The rows of a group lie close to one hidden flat surface of 12 dimensions, which may be shifted away from zero. Surfaces can cross.
Some rows, each with its group after it:
[  6  -6  -4   3   9  13  -1  -8  -7  -4   6  14 -13  -6  14   2  -1] : (0)
[ -5  -8  12   2   7   5  -3  -7  -4  -7   5   0  -3  -3   7 -13  -8] : (1)
[ -1  -6   0   0  -4   7   0  -1   3   6  17 -11  -3 -10   1  -9  26] : (1)
[  6 -15  13  -1  -9  -5  -2   8   6   8  15  -1   8   2   7  -8   1] : (2)
[  3  15 -14   7  -7   7  10   1  -3  10   3  -8   6 -17  -7  18   0] : (1)
[  0   4   8  10   3   2  12  -3  -7   2   3   4   0  11  21 -19 -13] : (1)
[ -6   6 -11   1   2 -14   8   6  -3   3 -12   8   8  -2  -9   1  13] : (2)
[ -9   8 -10  -4   4   3   1  -1  -6   1   0   9  11   6  -4   3  -9] : (0)
[  1   9  -3  10 -16  -3 -21   8 -24   1  -3   3   9 -20 -12  -6   9] : (3)
[ 15  13  -6  10   2   8   3  -4 -18   8   2   6  -3  -9   3   2   4] : (3)
[ 13  -1  -3   6 -21  -1 -11   2  -8  -1  -3  -1  -1 -11  -2   1   6] : (3)
[ 10 -12  -4  -6 -12   2  -2   3  -6  10   7   8   8  -8   9  -3   5] : (1)
[ -1 -12  -4 -15   3  -5   1   3   9  16  20  -1   0   4   4  -9  -2] : (0)
[  1  -6   9 -12   9  -5  20   0  -9   8 -13 -11  12 -13  -6   2 -11] : (1)
[-10 -13 -11  -1   6   1  22  -3 -10  -8 -18  24  -7 -25  10  -7  13] : (1)
[ -7   9   3  10  21   6  16   2   5  10  12  22  -5 -19   5   2   2] : (3)
[ 11  12 -14   3  -1   7  10 -18   5   1   2 -11 -10 -14  -8  13 -12] : (0)
[-3 -4  0 -4  9 -2  0  2 -2  4  0  4  1 -9 -3  2  3] : (3)
[-10   0 -15   3   2  -4  16  -6  -8  -7   1   0  15  12  -7   2   6] : (0)
[-11  -2  -9   9  15   0   7   4   8   5  19  16 -10 -10  10   1  -4] : (3)
[ -8   5 -11  10   0   6  10  -1 -14  -3  -2   6  -5  -8   8  -9  10] : (1)
[  2  10  13  10  -3   0  -6   7   4   7   8  -5   9   3   0   2 -13] : (2)
[  6 -12  12  -6 -16 -10  19   9   0   4   6  -6   7   9   3 -11  -4] : (2)
[ -6  -4  10   2  -2   4   4  11   7   9   3 -15   1  -9  12  -2  -6] : (2)
[  1  -3  13   5   0  10  20 -14  11   3  13 -12   4 -17   4  -9   1] : (1)
[ 13   6  -1  13  -8  -4   5   7 -14 -11 -12   9 -19  23  13  -3   1] : (1)
[ 11   7 -10   1  -2   1   1 -12  -2   4  10  -5  11  -4 -13  11  -5] : (2)
[ -2  -4   0 -11   2  -4  -7  24 -24   7  -8   9 -10   3   1  -9  20] : (2)
[ -1 -16  -2  -2  19  -2 -13  -1   0   0   1  10  -3  -2   9   5  -3] : (2)
[  9   0  10  -7 -14  -6  -4   1   9   1  10 -11 -18 -10 -16  -8  -1] : (0)
[  1  -8   6   6   7  -8  -5  -1  13 -11  -6   5 -14  -2  -3   5  13] : (0)
[ -5  -1   1  12  10  -1  16 -11  24   5   9   1   7   0  14  -6   0] : (0)
[ -6  -4   1   4  -1 -10   3   3  -7  -3  -4 -13   5 -10  -9  -1  -5] : (3)
[  6   8   1 -10   1  14 -13  -6  -7   1  -9  11 -10 -22  -5   5  -9] : (0)
[  3  -8  -6   6  -3   4   0   3  -4  -9 -13  22 -15 -17  13   9   1] : (3)
[ 16 -11  -1   8 -11   8  -6   0   6   4  15  -1 -10  -2  19  -1  19] : (2)
[  2   3   4   2  -3 -18  -3  17  -8  10 -16  -3  -3   0   4 -14   7] : (0)
[ -7  -2   1 -11   0  12  -6 -12  -8 -15   3   8   2 -12 -21   6  -2] : (0)
[ -5   0   0   6   4 -15  -2  13   2   8  -1   9  12   1   1  -1   2] : (2)
[  3  -9   5  -1  -2  -4  10 -12   5  -4   5   1  10  -5  -5  -5   1] : (2)
[  2   3   4  -2  21   7   5  -5 -10   8   0   7   5  -6   1  -3   7] : (3)
[ 7  8 -5 10 -2  1  6  8  4 12  9 -6 -4  4  9  5  6] : (1)
[ -3  -1  18   7  26   2  -5  14 -14   2   3  13 -17   8  22  -5 -27] : (0)
[-17   1  -9   7  18   1 -24   7 -22   9   0  -7  14  -6   6  -7   5] : (1)
[  6  12   0   9  -7   4  19  -9  -5   2  -1  -4   2 -15  -2  -5  -1] : (3)
[  2  -2  17  -2   1   2  -4   9  -7   9  14 -18   2  -8  -7   1 -13] : (1)
[ 18   3  -9   5  15   9 -19 -22  11  -1  15  13  -8   3  -2  15   5] : (2)
[  7  -4  -7  -7  -6   2 -11   9   3  15  16   2   3  -3   2  10  -6] : (1)
[  4  -7  -5  -3  10 -10  12   0   1  11   9 -13  -2  -8  -7   2   7] : (3)
[  8   3  13  -7  28  10  -7  -3 -10  11  10   2  -6  -7  -6   5  -3] : (2)
[-2  5  1 -2 -5 -2 -3 12 -7  4  4 -1 -1 -1 -5  1 -6] : (1)
[  7   2  21   3  -6  11  11   8 -10  -3   8  26  -2 -11  -4  -2  22] : (3)
[-15 -16  -3   2   9   5  10   2  -1 -18   1  18 -13  11  17   2 -14] : (3)
[ -3   3  -2 -26  -3  -6  13   5  18  22  -2   7   3  -1  -1 -13   3] : (0)
[-12   6   2  -1  11   9  15 -16   1 -10   0   4  -8 -19  -8  -4 -13] : (0)
[  6  -9  13   0   5 -13 -16  18 -19  11  13  15  13   2  -3  -8   6] : (2)
[  8  -7 -15   2  -4  -1  20  -7  -5   4  15  -2  -9   1   8 -15  22] : (3)
[  1  -8  -7  -1   6  -1 -10  -5   0   7   2   1   0 -18   4  -1   2] : (3)
[  9  -2  -8   8 -11   8  -7 -19   6  -8   6  -7   7 -10  -5   6   7] : (2)
[-13  -9   6   7  19  -1 -16  -5  -7  -5   0  -3   1 -25  -2  -4 -10] : (0)

New rows. What belongs after each?
[ 7 -9 15 -6 12  3  3 -3  6 -1 -3  1  2 11  6  5  0] : (3)
[-10   8  10  -2  13 -11  -4  15 -11 -10 -12 -10 -18  18 -12  -1  -9] : (1)
[ 15  -1   8   1  -3   4   0  -1   5   8   5 -15   7 -13  -7  19  -6] : (1)
[ 12 -11  15 -15  12   2  10  -1  -5  -2  -9   0 -11  -4  -5   8   3] : (0)
[ 10  -6   6   4   2  -1   4  -9  13  10   1 -10  10 -11   7   0   8] : (0)
[ 15   3   6  -4  -1  13  18   2 -10   0  11   4  -8  -3  -6  22 -18] : (3)
[ -8  -7  -9 -13   6  -5 -11   5  -9   5  -1   2  16   2  -9   5   3] : (0)
[ -2   6 -13  -8 -11   3  20   1  -6  -7  -4  -2 -13 -14 -19   8  12] : (1)
[  6  17  -5   3  -9  -2  -6  -7 -10   6 -12  -6  13  -2  -6 -11   6] : (3)
[ -8   1 -17   5  12   5   3 -10  -8   9  -5   1  18 -10  12  -4   6] : (1)
[ -2   3  -7   0   2   7  -5   1 -10   3  11  19  -6  -2   3 -12  15] : (2)
[ -6 -10  10  -4   9   4 -15   5  -1   5   4  13  14   2   8  -2   1] : (0)
[  2   5 -14 -15   4  -3  -2  -6   0  -4  -1 -13 -13  24 -14   3   5] : (1)
[  9 -20   6 -10   2   6  17   2 -11  -7   3   4 -11 -12  -2  13   2] : (3)
[-15  -2  -6  -5   4  -1  10  -6  16   6  13  10   2  -2   4 -17   8] : (3)
[-16  19   6  12  10  -7 -12   2  18  -8 -10  10  -7  -4  -9   5 -19] : (0)
[-10  -1   4  -1   5 -11   2   2  15  -4   4   3 -11   0  -7  -8  -1] : (0)
[  7   4  -4  -3 -15   2 -25   0  -1   0  -2   4  -2 -13 -10   1   7] : (0)
[ -7   2   7  -1  -1  10  10 -12   4  -3   2  -7   5 -17  -4  -9   3] : (2)
[ 10 -19   0  -7 -13  -9 -16  12   0  -2   8 -10  -3   2  -7  12  -1] : (3)
[  2   1   5   7 -11  -4   0   1  -3   9   9  -9   8  -7   3 -19   0] : (0)
[  5  -7  -2  -8   9   6   7  -2 -20  -2   4   2  -3   4  -2   6  -6] : (0)
[ -1   4 -23   2  13   7 -16  -5   0  17   8  -9  13  -4   5  16   0] : (1)
[-23  15 -18  -2  11  -1  -5   0  -7   6  -4  13 -10 -20   3 -17 -23] : (0)
[-3 -6  7 -1  3 -2  1 -1  8 -6  2  6 -1  1 -4 -1  7] : (0)
[ -6   4  11  10   6 -16  -3   9   1  -1 -25  -4  11  -3  -3  -2   8] : (0)
[  1   2 -13   5   5  -6   0  -8  -7   6  -5 -12   4  -7   2  -8   2] : (3)
[  7  10   4  -4  -3   3  -6  -7  11 -10 -15 -15  -8  13 -10  17 -12] : (2)
[-10 -16  -1  -5  12 -15 -16   5   7 -13  -6   4  -7   2 -16  10  14] : (0)
[  3 -21 -18  -3  -8   1   0  -5 -17  -6   4   1 -10 -15   8  -6  12] : (3)
[  9 -13  -2   8   0  -4   7  -1   8   5  11  11  -2   0  16  -6  15] : (2)
[ 10 -12   6  -7   5   0 -16  -1 -18  -3   1 -11   6  -1  -8  11 -17] : (2)
[  0 -16   8   3  11  14 -12 -10   7  -2  14   6  -8 -13  17  -7   8] : (2)
[ 10 -13  -2  -4   6   0 -15  -6   8   3   8  -6   1  -5  -4  16   5] : (0)
[ 13 -16  19  18  25  -4   1   2 -22   1   0   0   7  -8  17   3 -13] : (2)
[ -8   5  -7  -6   7  11   6 -12   2   0  -5  11  17  -5  -3   7  -2] : (0)
[ -4  16  -2  -5 -10  -4  14   2   0  -3  -5   4  -1   9 -13  -4  -4] : (0)
[  9 -11 -11   4 -19 -21  23  17   7  -6   3  -9 -21  12  -3  11   8] : (3)
[ -3  -8   8  -7   4   3   8  -2   1   0   9   9 -11  -6   5 -15   1] : (0)
[18 11  1 -6 -9  9  6 -2 -2 11 11  8  0 -4 -7  6  6] : (3)
[  5   7 -13   2  19   1   0   1  -7  16  12  -2  -4  -9  -2  16 -15] : (3)
[ 11   9  37 -12 -17  11 -30  13   2  -4  -1  14   4   5 -15   5  -5] : (0)
[ -3 -11  -3  -7   6  -9  11   5  -8   9 -17   8   6  -6  12 -15  22] : (0)
[ -6   4   7  19   6  12 -15  -8   0  -4   7  10   3 -17   9  -9   9] : (2)
[ 17  14  16 -15 -16   9  16  -6  10   5  -5  -1   1  -2 -13   3  -1] : (0)
[ 12  -7   1 -13  -4   3   7   3  -1  13  11   6  -3   9  11  -7   5] : (0)
[ -2 -11  10 -11  18  -1  10   3   1   7  12  11   1  -1  -3  -4  23] : (3)
[ -2  -3  -7 -10   9   2  16 -12   9   9   2   1   0 -16   0  -4   4] : (3)
[ 10 -18   0 -12  -7   4  10  -7  -6 -10  -7  -5  -4   0   2   0   6] : (3)
[  6   3  -4   3   2 -11  20  10   5  11 -17   6   3  -1   9  10   1] : (1)
[ -7 -14  10  -5   4  -7 -18  15   4   1  -8  11   5 -22  -6  12  -2] : (1)
[ 14  16  -6  -3  -1 -11  -4  12  -9  18   6 -21  -7  11  -7   9 -30] : (0)
[-11   9  -1  -8 -13  10  21 -13   4 -10  -7  10   5  -1  -2 -12  -9] : (3)
[ -6  11   6   3   7   7  15   3   7   6  12  21  -2 -13  -3   0   1] : (3)
